The rows of a group lie close to one hidden flat surface of 12 dimensions, which may be shifted away from zero. Surfaces can cross.
Known rows, each followed by its group:
[ -5   1   3  -8   3   4   9 -22  10 -13  -1 -11  -3   3  -2   0   0  -5] : sivap
[  3  15  -3  27 -16   4  -4  32   2  -1  -2  19  13   2  17  10  14 -10] : Sed
[  9  -6  10   1  -7  -4 -16  -3  -3  -1 -14   4  -7   8 -34   2  -4 -16] : Morob
[-23 -16 -35  -5   4  12  12   7   8  -9  -1  -8  -9  -7   1 -25 -15  15] : Morob
[ 19   7  12   5  12  -9  14 -17   1 -18  12   2  -4 -14   7   2   0 -19] : Vig
[ 15  -9  -2   0   1  -2  -5  -3  -5  -8   6 -16  -6  -3 -19   5 -20   2] : Morob
[ -1   7 -11  17 -20  -4  21  -4  23  10  -9 -15 -17  24 -13  16 -22 -18] : Vig
[-19  -4   7 -17   1   1  -1 -12  31  18 -37  27  15  39  11  20   0 -28] : Sed
[  7  18  -6   2  11  18 -26  -4  16   2 -31 -22  -2  25 -35  12 -33 -11] : sivap
[-14  10  -5 -18  15   4  21 -11  12 -17  14 -17   1 -14  21  11   4  -1] : Sed
[  9  22  26  -4  15 -10   7  13   9 -11   2  10 -13  -7 -14 -12   7  28] : Morob
[ -1  15  28  16 -30  -1  15   3   6  -7  -6  28  19  20   5  22  13   7] : Morob
[ -3 -21   4   4  -2   2 -21  -6 -15   5  -3  14  34  -1  15  -7   3  32] : Vig
[-10   0 -12   6  -6   8  -1   1  -4  -4  -4  -2   3   1  -8  -2 -11   2] : Vig
[ 15   3   6   5   4 -11   9  -3  -7   3  18 -25   2 -13  11   1  -7  19] : Morob
[ -2  31  10  -9   3  24   0   5  -1 -11 -18  16 -12  20 -27   4  -5 -17] : nog
[  3   3  14   5   9 -20  -4  20  -7  -4  -2  31   3 -18 -18  17 -24  -4] : Morob
[-16  -5  -7   7 -25   9 -10 -10 -13  -6 -13 -29  10   3 -29   2 -18  -3] : Sed
[ 12  -1  -7   1  -3  -6 -15  38   3  10   8   1 -20  -1 -11   6  17  -1] : Sed
[ 17 -26  11  -2 -10   6  27  -1   5 -34   4  25   3  12  12 -26   2  13] : Vig
[-21  12  -9   6  -8  -2  10  -5  10  -2   4  -6  -7  -7   2   7  15  -9] : sivap
[ 20  18   4   2  26   1 -11 -12  33 -11  -7 -17  -7   6  -1  16   4 -12] : Sed
[  3   7 -15   6   4  18 -10   2   2  -3  -5  -9 -11   7 -11 -15  -2   3] : Morob
[ -7   8   9   5  -8   9  17  -5   8 -24  -9  -2   7   3   0 -20  -4  15] : Vig
[ -6   6  -2  -5  -6   7  11   5  -2 -12   1   8  -2  -2   7   5   8 -25] : nog
[  7  25   8  -8  26  14   0 -14   9  -8  -2 -10   9   4  17   6  -3  10] : Morob
[-10   2  18   5 -10  -9  -2  -6  10 -12  -8  19   9   3 -16  22   7  -1] : Morob
[  4  21  16 -10   5  -1  18  11  -8 -10   9  -6  -7 -10  -4  -2  -7  12] : Vig
[ -9  -5   0  -9  12  -5   6  21  -5 -14  11  -9  18 -26  16 -10 -14  45] : Morob
[ -2  34   7  22 -19  12 -12  11 -16  10 -13  -6   1   6 -15 -10   5  -7] : nog
[  3 -18   4  -8 -15  -9 -16  -8 -31  23  -2 -23  -9  -4 -28 -18 -10  -6] : nog
[ 22  26 -19   9  34  11 -27  12  39  -1  12 -10 -32   5  -4  20  40   6] : Sed
[ -8  -7  -7 -41  -5  22  13  29 -25   9   4 -21   9  12  21 -11 -14  25] : sivap
[ -5 -17   3  -8  -6   0  -3  -5  10  -3 -19  -1  22  13  14   1  -6 -12] : Vig
[  2 -14  17  -4  -9 -28  19   6   4   4  13  16 -18 -10   1 -14  22   1] : nog
[-14  -4  -4  -6  -5  -2  -1 -22   5  10 -15 -40  20   2  13  -2 -15 -10] : Vig
[ 18 -13 -10  11   9  15  -4 -17   6 -11   6   3   1  11  -1 -10  -6  32] : sivap
[ -4   5  -4   2  -2  12   7   2  15 -11 -10  14   8  17   6  10  -2  -4] : sivap
[ 30  23  12  -3  21  -2  -8  25  14   4  -8 -17   8   7  16  18 -17 -11] : Sed
[-16  10   8  11 -20 -12   5   9   7  14 -24 -36  20   0   9 -19 -18   5] : sivap
[-34  19  -6  -3 -13   7  -2  14  -7  27  -9  -1  -3   5  -2  -7  15  10] : nog
[  4 -21 -28  10  -2  13 -20 -30   1  18 -18 -22  10  15  15 -21  -9 -34] : Vig
[ 23 -18  -6  21   3  -7 -14  -1 -21   3  22  24  -6 -12  -9   0   1  12] : sivap
[  0  20 -15  18  -8   8   4  -4 -29   9  27 -30 -13 -18  -5   0  -1   8] : Vig
[  4 -24 -12  -9   1  30 -15   4 -15 -23  15  45   1  10   2  -2  35  19] : nog
[  9  15  -5   8  18  18 -16  -4  -3   1  -2   3  -1   5  -4  -9   1  17] : nog
[  3  14  23   3   0 -19  21   5 -15 -23  16   6  -2 -36  -2  -1  -1 -13] : sivap
[-17   9  11  -6  12  -5   6  10  14  -9 -11  25   7   0  -9   9 -12  24] : Vig
[  3   0 -14  10  -1   0  -2   8  15  -5  -9  -8 -15  -1 -10 -12  -4 -20] : Sed
[ 18   7  20   7 -13 -10   9 -16 -18  35  15  -3  12  15  25  17   6  10] : Vig
[ -2   6  -7 -13   9   0 -16  13  -3  11  -1 -30   5 -10   8   9  -2  -9] : Sed
[ -9   8  -6   5   0  -5   7   4  -5   0  16   5 -11 -16   2   7  13  -1] : sivap
[ -6  -8  19   0  15 -20  24 -37  12 -11  -4   5   2 -15   8 -40  -6  11] : nog
[-3 -4 -1 -4 -2 -8  7 19  3 16  0  8 -7  7  0  1 -7 14] : Sed
[  7  15   7  40  -1   4 -30   5  -8  -9  -2  12  37 -15  13   0  10  20] : Morob
[ -4 -24  -7 -23   0  20 -25   4 -18 -12  -3  27   2   8 -17   2  15  -7] : nog
[ 24   6  15  28 -10 -18  20  -9  -2   1  16   5   2  -3   6  16 -12   3] : Morob
[  1  -2  -9 -23  13  30  -1 -11   6 -21  -3  19  10  12  36   7  26 -43] : sivap
[ 29   7  18  -4   9 -29  -1  47  12  36   1   3  -7   7  21  12   1   1] : nog
[  2  -1 -13 -13   1  14  -5  27 -24   4  10  12   6  -5  18   7   5 -13] : sivap
[  6  23  14  -8  12   6 -32  13  11  14 -29   2 -16  17 -29  -9  16 -19] : Sed
[  3  17   5  12  -7 -18   2  -2   0  29  13 -24 -16   0 -13  19   4  15] : nog
[ 13  -2  10   2  -7   7 -10  21   1  -1  -4  35  -7  21 -13   0  17  13] : nog
[-21 -20  -2 -19  10 -23  18 -24  27  -6  -6  -4 -10  -8  -7   8 -12 -14] : nog
[ -9   3  -1   0 -23   2  15 -11  -8   7  -4 -35   8   7  -1   7 -21  -7] : Vig
[ 13  10 -24  43  -6   2   5  19  26 -17  20  -4 -20  -4  -5   8  10  28] : Sed
[ -4  -3 -18  14  -2   0 -10   2   5  11  -5   9   0   2   1  15  -2 -21] : sivap
[  4  -7  -7  12  11   1  29 -26  13 -19  -2  30  -5   0  16 -18 -15 -21] : Morob
[-12   5  21 -18 -15  -6  12   8  -5 -14 -20 -26  10  -4 -17  -9 -25 -12] : Sed
[ -7   8  -8   8  18 -12   9 -31  26   6   4 -17 -22  -7  -7  -6   2   6] : sivap

New rows, each followed by its group:
[  6   2  -1   4   1  15 -29  -6 -12   6  12  -1  19   5   8  23  22  25] : sivap
[-5  1 -3 -6  3  9  0 -2  2  0 -8  7  4 10  1  4 -6  1] : nog
[  5  -8  -4   3  14   0   5 -19 -19   5  18   9   0 -12   5 -12 -11  26] : Vig
[-11   5  -5  12  -5  -5   8  11  26  10 -10   9 -30  18 -32 -18   0  36] : Sed
[  6 -12  -8  -9 -12  19   9   7   4   3 -16  12   5  42  -4  17 -33  -5] : nog
[-12  18   9  -5   9  -9 -10 -14  -9  10   8 -12 -28 -18 -36  -9  22   5] : nog
[-28   0   5 -22   4 -15   4  27   6  -2  -6  12 -12 -14 -22   1  -1  14] : Morob
[ -5  -3  -5   3  -3  -2   0 -15  -4   4  11  -6  -8  -6   1  -3  17   2] : sivap
[ 12 -12   8  -9  -4  -3 -11  11 -22   8  12   6   2  -7   7  -3  18   0] : nog
[ 21  -5   8 -10  -7   8  14  -5  17 -35   7  -1   7  18   5  51  -8 -22] : Sed
[ -6 -18 -33  28 -11   9 -15 -16  -5  13   1  10 -16   6 -20 -12   3  -7] : Sed
[  7  -7   0 -10  17 -21  -8   7  11  12  17 -13 -12 -15   7  12  17  12] : Sed
[-18 -11 -10  -4   0  -1  21 -30  25  -7 -13 -11   6  10  12  -6 -16  -6] : Vig
[-15  14  24  10 -10   2  21 -29  -2 -10 -14  15  25  11  -4   1 -21  23] : Vig
[ 38  -1 -36  31   2  21   5  16 -27  -8  27 -11 -17 -11   7 -16 -27  -4] : Morob
[ 25 -26  -4  20 -14 -14   2  -8  -7  11  13 -14   6   2  10  -5 -12  10] : nog
[ -3   0  -5 -27   5  -1  28  29  17   0  15  -6 -19  11   3  19  -8  31] : Sed
[-13   8   2  21  -7 -11  17   5  23  -4   3   3  -5   2 -15   6  -9  51] : Vig
[-11 -25 -34   2   2   7 -13  -2   8  12   0  12   1   7  17  10  10 -19] : Vig
[-23  23  -1 -18  14  13  -3 -13  -9   7  -5 -13  15  -9  25  -3  13 -14] : Vig
[ 25 -12   4  -3   9  13  -1   3  -3 -11  -9  26   5  18   1 -10 -17  -4] : sivap
[ 21  11  -3  -1  13  16 -15 -20  15 -10   7 -29  -4  18 -17  40  -6  21] : Sed
[-13   3  11   5 -27 -21   9  50  29   0 -22  -7  14   6   6  11  -4   0] : Sed
[-10  10  18   5 -13 -14  -3  -2  -4  -3  -2  -1  22 -12   6  28   6 -15] : sivap
[ -3  -7   8   4  -9 -20  15   0  14  16  -3  -1   5   8  12   4  -6  10] : nog
[  2 -13 -27   9  32  -9 -13 -13  15  13  11  10 -15 -13   7   1   2   3] : Vig
[ 16  35  23   3   2   3   7  28  13 -12 -10  -7  21   7  17  21 -13   5] : Sed
[-18  13   6 -15  -1  15  13   1   6 -13 -22  11   7  13   0  -6 -11 -15] : Vig
[ -8 -23  -6   0  -9   0   9  -4  -6 -14   0   8  18  -6  14  -4 -14  -2] : Morob
[  8  10 -13 -15  29  16   3  -6  -4  12   1   5 -14   8  10  -5 -12 -10] : Sed
[ 0 30 -3 17  3 19  2 13  9 -3 -2 30 -4 12  8  2 19  4] : Sed
[-40  17   0 -12   5  23  -4  -3  -8   1 -29  17  23  10  -7 -13 -20  22] : Vig
[-18 -11 -15   9  -6 -19   9 -15  13  18  -1 -41   7 -10   8  -5 -22  16] : sivap
[ 11  -5   2  13  -9   6  -6  -7 -17 -27   8  17  -4 -11 -20   6   5 -28] : sivap
[-26   1   5  -9 -24  -2  -6  17 -15   8 -13 -17  18  -7  -6  -1  -5  -3] : Sed
[  6   3 -18  17   1   1  16  -2  -2  -3  21 -12 -18 -13   5 -13   0   6] : Morob
[ 24 -14   8  -3   5  -3  -2 -16  -3   2 -12  12 -12  17 -23  -4 -23 -25] : Sed
[ -2 -15  17  -3 -10 -19  23 -15  -8  -2  13   4   0  -7  -2  -5  -5  20] : sivap
[-11   7  14   7 -14 -13  32   5  18  -5  -4  12  23   2  41  11   3  -9] : nog
[-17   4  -5  -1   1   1   8 -10   9  -5  -4  -5 -14  -3 -14 -13   3   5] : Sed
[ -3 -10  -7  -4  -4  -2  33  -8   9 -10   8 -11 -15   3  -4 -10 -22  15] : Vig
[ -2   3 -17  29   2   1  -7  -2  11  -5  14  14   3  -9   5  22   9  13] : sivap
[ 28   4  -4   5  -4  15  14  24   3  -5  13  25 -19  25   3  11   4   1] : nog
[-19  14  -3  -1  13  -7  -7  -4   3  26   0 -17   8  -8   7   9  -3  29] : Vig
[ -9 -14  -6  -6   3 -11   0  12  16  13  -4  18 -10   9   1  -4   9  12] : nog
[  3 -55 -10   9 -17  -7  -6 -13  -4 -18   3   5  27  -2   3  -5 -17  22] : Vig
[-13  52  11   6 -12  21   5 -11 -16  23 -16 -26   7  15   2  -6  -3 -11] : Vig
[ -7  24  -5  28 -12   5  -2   8   2 -10   6  14 -15  -6 -26  13  16  -3] : sivap
[ -9  23 -11  16  23   9   6 -15   4  13  -3  25 -16  -3   7 -35   9   4] : Sed
[ -9   3   4   2   4 -34  32  -5  33  21  17  -8 -11  -3  21  29   4  18] : nog
[  1   2   9   2  -4   4  -3  21  29 -16 -15   2   8  11  15 -21  26  17] : Vig
[-11  31  11  -2  13  12 -11   8  -8   3 -17  11   8   0 -11 -11  -9  14] : Vig
[ 39   5  -1  -1  10   6   7  18 -15 -11  31 -11  -5  -6   8  24 -16  12] : Sed
[  7 -26  -5  24 -34 -10 -17  21 -16  20   7   5  16   2  13  -5  19  11] : nog
[  2  11   5  16  12 -22 -23   2  30  -4  -6  -2   0 -13 -13  35   9 -15] : nog
[-14 -14 -13  14  -6   5 -33  -3   9 -20 -25   0  30  -9  -5   5  -5 -22] : Vig
[ 13  -3 -10  28   1  -9 -39   0  26  12 -13  -9  -5   8 -16  11  17 -13] : Sed
[ 22  32  18  15  -5   4  -3  15 -28  12  12   2  -6  -1  -7   4   4   3] : Vig
[ 14  25  21 -11   6  -3   2  34  19 -10 -16  -4  -6   9  -4   4  -1 -14] : Sed
[-17   4   6  -8 -16   0  14  -9  -4 -17   1 -10   4  -8  -1   7   5 -18] : sivap
[ -4 -11  -5 -11 -14  12  -9  -7 -17   3   1  -4  -3  11 -20   9   0  -4] : sivap
[ 13  -6  -8   9   5  12  -9  13   3 -10 -14  12  -8  10 -15 -34 -13  10] : Vig
[ -9 -15  -8   0  -4  10   9 -17  10  -9 -25  14   7  21  -8 -13 -30 -11] : Vig
[-11 -22  15  -3 -28 -33  16 -23  -6  13  12 -14  -9  -4 -19  15   4   4] : nog
[ 17  -5 -17  -1  36   8 -23   3  14  -6   0   6   1  -5  10   4  -3   3] : nog
[  5  -1  15   7  14  -3   4 -56  22 -13  -3  14  15  10   9  25   3  -8] : Sed
[  2   3   5 -11  26 -23  -1   8  16  14   8  -1 -28 -17  -3 -16  20  10] : Sed
[-26   0  -8 -10  13  -5  14 -16   7  14   1   3   3  -8  22  -5   2   7] : Sed
